There are 4 ways to turn a row about zero (a turn may also mirror it). The second row of each pair is the first, turned, with some noise. The first 36 pairs use one turn. New pairs use 2 turns, one after the other, and a turn may come again.
In the rows, 128 means zero.
Known pairs, each followed by its turns in order:
[142  98  77 113  83  87 149 105]
[ 71 168 108  75 124 138 128 144] | q_835

[121  79 125 123 102 144 114 135]
[111 131 113 162 124 110  94 133] | q_574

[128 168 132  83  86 100 132 103]
[ 99 176  88 145 121  91 107 125] | q_835

[160 173 175 138 109 175 130 155]
[163  77 142 128 151 160 146 180] | q_881

[173 125 116  79 136 140 134 113]
[ 97 122 173 128  99 147 154 133] | q_881

[154 128  83 151 156 160 148 173]
[102 148  76 133  94 139 181 134] | q_59

[ 91 143 113 147 149  83 170  98]
[170 120 147  83 108 114 128  81] | q_574

[142 171 125 107 112 178  87 158]
[159 151 110 176 176 142 125  88] | q_835

[172 127 176  91 104  94 125 106]
[108 139 185 116 108 117  69 134] | q_59

[ 76 146 153 118 158 148 131 160]
[ 97 109 140  72 131 104 115 153] | q_574

[168 100 159 168 116 106 107 100]
[146 172 137 168 176 112 142 102] | q_574

[156  81 105 108  80 161  93 164]
[147 184 123 112 142 197 140 105] | q_835

[126 152 147  93 123 151 176 144]
[159 175 140 139 101  99 128 141] | q_59

[101 156 147  88 175 104 179 105]
[169 195 110 130 141 116  82 109] | q_59

[108 155 130 143 104 146 138 171]
[182 126 116 114 156 146 132 130] | q_881

[ 93 133 161  97  95 113 131  92]
[165 156  90  97 127 103 114 151] | q_574

[100 159  80 103  80  89 146 127]
[142 123 130  93 136  60 140  76] | q_59

[113 164  85  95 128 124 147 133]
[149 100 121 108  85 153 136 145] | q_574

[103 121 115 157 104 123 130  90]
[154  88 128 128 130 140 126  90] | q_59

[158  88 148 158  88 150 164 123]
[102 161  84 164 130 116 127  77] | q_574

[146  97 142 141 162 139 153 163]
[135 170 122 132 114 126 142 180] | q_881

[165 124 145 150 166 156 128 145]
[106 140 106 155 106 161 125 164] | q_59

[137 170 165 161 178 145  98 135]
[126 100 117 154 175  94 161 170] | q_881

[128 122 129  97  96 125 126 123]
[142 142 101 145 114 129 121 147] | q_574

[115  94 173 107 115 134 167  91]
[135 119 134 174  76 128  80 136] | q_881

[ 78  94 101 160  78 164  90 109]
[135 140 144  82 130 158  69  69] | q_835

[142 135  90 102 120  98 104  82]
[ 99 161 106  94 139  87 143 104] | q_835

[121 112 147 134 109 123  77 132]
[102 123 112 130 168 148  97 132] | q_881

[110 179  76  97  82  92 174 112]
[154 129 116  88 107  50 123  73] | q_59

[133 156 155 146  94 145  83 139]
[170 124  90 144 139 134 101  98] | q_835

[119 175 105 109  90  92 108  77]
[ 90 155  83 116 137  76 105 103] | q_835

[ 78 151 176 159 121 137 101 126]
[160  96 136 178 167 119 116 149] | q_59

[110 127  84 103 165  84 166 144]
[ 50 115 145 135 121 124 165 136] | q_835

[154 144  86 117 157 105  90 140]
[ 88 145 151  98 157 112 166 118] | q_881

[ 98 118 107 105 142 169 138  78]
[117 121 123 184  96 135 148  86] | q_881

[ 89 129 112  95 152 173 154 136]
[101  88 106  90 110 139  91 138] | q_574

New pairs, each followed by its turns in order:
[159 153  96  83  80 168 147 165]
[108 133 145 121 165 199  72 123] | q_574 q_835

[127  92 135 172 129  81 138 106]
[106 195 130 133 107 163 137 115] | q_835 q_835

[176 180 157 119  99 169 106 110]
[156 138 192 112  92 182 143 144] | q_881 q_835

[112 119 111  99 150 100 166  98]
[103 116 119 156  77 131 102 119] | q_835 q_835

[137 172  93 153 134 147  87 101]
[160 116 171 119 151 161  94 110] | q_835 q_574

[106  90 165  87 114 115 138 164]
[183 106  96 157 151 121 127  97] | q_881 q_835

[ 85 124 101 111 122 132 151  92]
[147 122 146 135 178 114  97 136] | q_835 q_59

[101 159 156 108 158 138  92  98]
[143  73 145  92  94 121 137 134] | q_881 q_835

[169 161  95 111 171 174 123 120]
[114 180  82 159 132 150  89 123] | q_835 q_59

[102  85 111  94 114 130 166 175]
[167 141  91 163 174 105 106 131] | q_881 q_835

[108 152 125 152 122 150 149  99]
[107 136 106 103  88 133 124 130] | q_881 q_881

[150  76 143 110  98 161 115  94]
[161  85 134 144 142 135 180 142] | q_881 q_59

[125  95 146 174 176  80  95 101]
[117 151 200  89 104 135 130  83] | q_835 q_59

[ 86  99 131  98 152 170 141 106]
[113 148 116 130  69 120 117 172] | q_59 q_59

[118 178 109 116  92  90 131  97]
[137 171 134  92  86  93 145 123] | q_881 q_835

[118 143 132 104 131 161  87 113]
[136 113 104 109 130  77 137 147] | q_835 q_835

[156  79 134  99  93  83  81 118]
[167 129 124  81  83  69 128 112] | q_835 q_59

[ 97 128 136  96  81  83 103 148]
[111 144 155 163 130  66  96 149] | q_59 q_881

[142 167 100 164 125  85  86 131]
[ 80 146 161 131  98  97 174 120] | q_881 q_835

[ 96 166 161 117 167 107 159 152]
[ 66 134 129 152 120 125  76 124] | q_881 q_59

[130 149 134  84 124 174 124 132]
[148 137 167  88 139 146 122 154] | q_59 q_881

[115  84 118 162 164 169  76 156]
[150 139  39 136 129 113 160 117] | q_881 q_59

[151  82 119 105 140 142 108  88]
[155 179 158 159 134 137 129 117] | q_59 q_835

[ 97 121 139 123 140 104 122 101]
[123 107 106 106 113 104 126 104] | q_881 q_835

[122 143  81 150  96  94  78 165]
[163 173 100  69 137 141 102 153] | q_881 q_59

[103 163 170 158 157 122 122 110]
[ 84 151 105  91 121 120  93 139] | q_835 q_881

[155  93 115  83  89 147 116 144]
[ 98 101  76 116 154 110 130 162] | q_881 q_574

[157 102  93 156 116 117 134 161]
[ 96 166 132 170 160 124 130 123] | q_881 q_835

[101  99 106 124  86 125  97 131]
[115 137 100  74 151 121 105 134] | q_574 q_881

[131  86 158  89 129 157 137 161]
[158  98 108 135 169 154 149 161] | q_881 q_881

[120 135 156 153 117  86 165 168]
[164 119 150 105 144  82 162  92] | q_59 q_574

[ 79 137  84 153  78 105  98 136]
[174  79 109 138 151 109  83 155] | q_835 q_574

[160 121 132 159 167 146 164 111]
[131 171 155 124 132 133 115 177] | q_835 q_881

[129 180  99  82 111 128 141 178]
[140 169 151 137  87 149  79 170] | q_881 q_59

[104  98 130 154 127 101 129 136]
[122 126 125 144 119 174 103 112] | q_835 q_881

[110  82 118 174 114 136 133  93]
[119 111 109  70 120  87 145 118] | q_574 q_835

[169 108 127 172  79 179 130  98]
[138 103 196 148  90 150 168 111] | q_59 q_59

[ 78  99  90 109 171 107 126 175]
[204 126 163 167 124 163 126 109] | q_835 q_59

[179 120 128 107 150 175  92 164]
[149  77 179 150 129 162 106 104] | q_574 q_835

[139  92  84 142 160  77 134  86]
[ 94 111 134 187 115 148 154  72] | q_59 q_881

[ 84 133 127  99 127 134 135  79]
[ 97 138 125  95  99 138  96 161] | q_59 q_59

[ 77 127 180 169  85  80 163 145]
[143  94 188  78 118  84  86  80] | q_574 q_881

[151 175 137 100  81 165 157  92]
[123 123 135  95 194  87 159 132] | q_835 q_881

[144  95 149 141 178  89  92 141]
[106 169 142 102 117 147 115 188] | q_835 q_835

[170 174 121 150 143 147 136 160]
[151 168 170 124  95 137 127 165] | q_881 q_881

[152  80 116  77 128 168 158 176]
[137 116 143 129 158 154  74  52] | q_574 q_835

[169 124 156 153 106 114  77 146]
[138 128 157 162 183 153 161 122] | q_59 q_59

[ 98 165  96  84 156 112 132 116]
[141 117 118 117  93  72 115 166] | q_881 q_835

[ 84 134  79 120 160 157 112 153]
[106 162 132 157 131  91  72 141] | q_574 q_574

[123 120 113 100  89 125 157 102]
[141 119 118 127 160  77 125 151] | q_835 q_59

[159 142 153 168 136 153 164 164]
[118  95 100 108 139 157  71 131] | q_59 q_835

[ 92 121 114 163 168 169 117  89]
[132 107  80 128 112 136 142  60] | q_881 q_59

[117 111 149 141  98  78 174 125]
[160 148 141 175 127 124 137 180] | q_881 q_574

[152 143  93 106 122 137  96 129]
[136 162 168 127 127 141 109 106] | q_59 q_881

[133 133 139 126 155 103 174 174]
[120 172 142 124 114 153 169 157] | q_881 q_574

[159 174 160 123 121 161 132 149]
[ 86 108 141 154 140  88 151 114] | q_59 q_59

[142 125 151  84 111 153 134 140]
[113 139 152 156 127  89 113 147] | q_59 q_59

[137 124 100 168  81 170 143 145]
[123 177 155 118 180 147 129 142] | q_881 q_835

[157 102 177 102 103 110 180 159]
[170  77 141 122 157 131 157  67] | q_574 q_881

[ 91 118  85  83 135 111 119 110]
[182 126 138 138 160 110  88 109] | q_835 q_59

